All rows are made from the same 9 directions, up to rounding. Whole rows:
In the rows, zero is written as 128.
[[129 120 149 127 163  97 113  83 140 160 204 163 103 104 127 163 128]
 [139 143 173 103 127  98 111 118 143 173 151 112 109 134 125 177 130]
 [184 106 135 125 103 139 129 143 122 137 104 137 143 157 142 134 129]
 [171  91 152 141 131 133 146 143 111 135 117 145 120 153 134 130 144]
 [137 100 129 131 123 123 132 133 119 140 113 131 142 111 120 118 139]
 [198  75 117 101 172 165 121 134 116 100  79 134 122 146 123 123 148]
 [145  80 121 132 145 163 120 130 151 140  81 137 124 173 150 124 103]
 [125 162 133 125 107  98 148 140 111 129 146 108 135 148 102 126 138]
 [136 169 170 129 148 153 141 161 118  80 127  93  72 171 144 155 142]
 [181  29  70 152 175 138 120 104 107  89 178 176 161  74 112  94 134]
 [140 124 122 124 131 134 145 141 110 114 100 125 131 143 115 110 144]
 [160 107 133 105 173 115 116 115 124 123 157 119 113 125 104 148 141]
 [113 131 154 119 122 102 128 131 123 154 128 110 127 100 112 139 145]]

The start of a row, then its end:
[137  90 138 142 133 134 127 140 123 127 124 123 130 107] | [132 127 133]
[137 101 124 170 144 144 136 112 144 128 169 176 110 177] | [162 130  95]
[145  99 120 129 129 105 127 114 128 153 150 141 145 128] | [112 127 124]
[129 147 132  97 152 119 131 117 141 147 110 116 109 192] | [110 139 121]
[122 122 117 134 131 128 129 138 132 118 133 105 133 145] | [120 122 114]
[138 138 146 124 113 113 158 148  87 125 102 130 134 110] | [106 111 176]
[160 121 138 160  83 128 143 122 103 137 148 199 147  92] | [160 121 148]
[ 96 142 116 140 137 182 112 121 138  88 102 157 112  77] | [175 117 127]
[161 115 125 138 119 140 129 138 130 118 134 131 132 163] | [141 132 114]
[120 129 124 142 133 123 124 122 138 123 168 126 123 136] | [132 135 109]
[147 111 121 128 134 128 149 129 120 137 104 144 131 176] | [118 112 131]
[155  79  83 115 194  81 127  83 138 146 208 134 137 183] | [ 67 126 102]
[135 126 122 149 114 163 110 106 127 110 139 198 130  55] | [183 127 135]
[128 121 120 133 144 139 125 122 135 119 134 136 120 138] | [135 128 118]
[140 144 152 114 105 138 129 120 130 160  83 164 123 132] | [154 137 142]
[ 74 223 120  81 143 152 124 116 128  94  75 121  99 106] | [128 122 154]
[145 135  85 136  77 121 148 149 101 106 114 124 182 131] | [108  86 131]
[ 87 173 167 175 103 130 166 127 104 126 146 189  98 105] | [166 121 155]
[157 101 120 124 133 104 136 188 111  90 145  10 147 171] | [ 67 127 119]
[ 85  59 131 180 134 163 119 144 136 120 107 133 132  52] | [161 105 119]
[108 130 112  90 167 130  96 105 161 138 117 100 119 131] | [114 142 108]
[186 132 134 108 152 120 123 135 129 107 169  96 110 197] | [112 161 118]
[169 154 100  88  85 113  96 114 140 141 139 120 171 123] | [122 144 113]
[151 139 174 150 104 155 144 154 109 114 107 151 103 127] | [171 141 152]
[ 98 119 141 117 116 124 120 139 142 162  80  97 137 112] | [123 127 125]
[141 130 108 144 141 132 160 121 111 110 137 166 123 181] | [122 103 130]
[ 94  94 161 143 156 128 120 146 148 143 126  82 101 124] | [129 145 114]
[143  36 112 125 135 143  65 129 197 173 117  75 155 144] | [145 155  51]
[191 106 138 110 138 125 130 124 104 126 128 150 129 122] | [120 137 160]
[130 198 116  80 113 139 104 112 120 100 111 133 132  69] | [133 137 156]
[123 157  81 144 123 141 112 112 151  88 191 133 136 157] | [147 128  78]
[ 88 115 141 140 188 129 156 150 103  89 122  91  91 117] | [ 93 108 159]
[126 156 158 116 119 137 113 114 133 140 123 153 109  89] | [158 154 144]
[129 124 152 134 149 111 123 106 133 146 176 151 105 115] | [133 153 132]
[194 145  92 116  94 127  88 102 119  90 207 161 167  55] | [146 147 128]
[103 132 123 149  87 117  99 117 172 163 172 123 147 128] | [158 150  70]
[ 96 155 107 121 109 126 119 108 141 141 120 146 144 107] | [135 117 118]
[125 173  99 123 111 128 131 141 126  90 145  96 139 159] | [117 120 112]
[108 117  77 136 188 118 129 110 125  78 194 113 125 128] | [ 88 107 114]
[107 151 149 110 135 137 135 136 130 137  76 116 107 144] | [128 130 142]
[173 104 149 109 127 133 102 121 135 147 124 137 127 105] | [144 158 135]
[ 81 115 118 145 132  87 150 109 152 190 143 132 135 195] | [102 113  91]
[141 130 104 112 131 152  83 116 163 112 144 112 134 122] | [151 150  90]
[130 154 159 140  58  99 120 149 151 173 155  93 145 166] | [146 163  90]
[111 141 122 125 136 140 120 132 136 110 122 110 121 123] | [132 128 121]
[150 128 137 120  93 149 106 152 137 123  99 100 142 115] | [152 143 120]
[155 157 167 116 106 111 115 101 120 156 162 177 118  77] | [152 166 156]
[101  85  77 175 113 123 123 125 157 133 172 122 166 152] | [131 102  62]
[201  78 128  83 149 138  75 127 150 134 122  89 138 120] | [124 169 117]
[155 172 129 149  81 126 170 172  71  70 138 121 142 131] | [120 105 165]
[145 126 128 113 132 135 117 128 118 114 121 127 131  92] | [127 132 146]
[220  90 119 102  91 105  93 104 149 184 155 151 172 155] | [134 163 100]
[ 62 164  94  95 110 152 132 136 121 121  11 113 154  79] | [113  75 153]
[156 108 161 155 116 149 137 113 139 164 121 204 107 164] | [184 143 120]
[110  89 115 125 159 133 120 114 147 149 106 130 128 134] | [121 118 113]
[108 105  97 133 113  87 142 139 130 154 133  86 169 161] | [ 78 101 104]
[206 156  98  83 117 166 109  94 120 107  96 203 139 131] | [159 131 147]
[ 51 186 138 149 162 123 155 126 125  96 161 118  80 143] | [121 121 130]
[155  67 123 121 164 163 123 120 128 132  69 163 123 120] | [139 113 143]
[117 106 172 176 106  99 150 156 105 138 173 116 126  90] | [127 134 144]
[131 124 128 151 157 145 135 116 125 101 162 162 102 135] | [147 129 127]
[178  62  99 147  85 166 106 151 137 123  91 132 179 115] | [161 113 101]
[152 136 145 128 120 149 111 119 146 133 134 152 112 141] | [169 156 114]
[129 138 106 160 148 121 143 112 118  89 211 156 118 143] | [127 121 117]
[122 139 149 176 127 124 180 131  98 120 155 184 102 163] | [141 111 146]
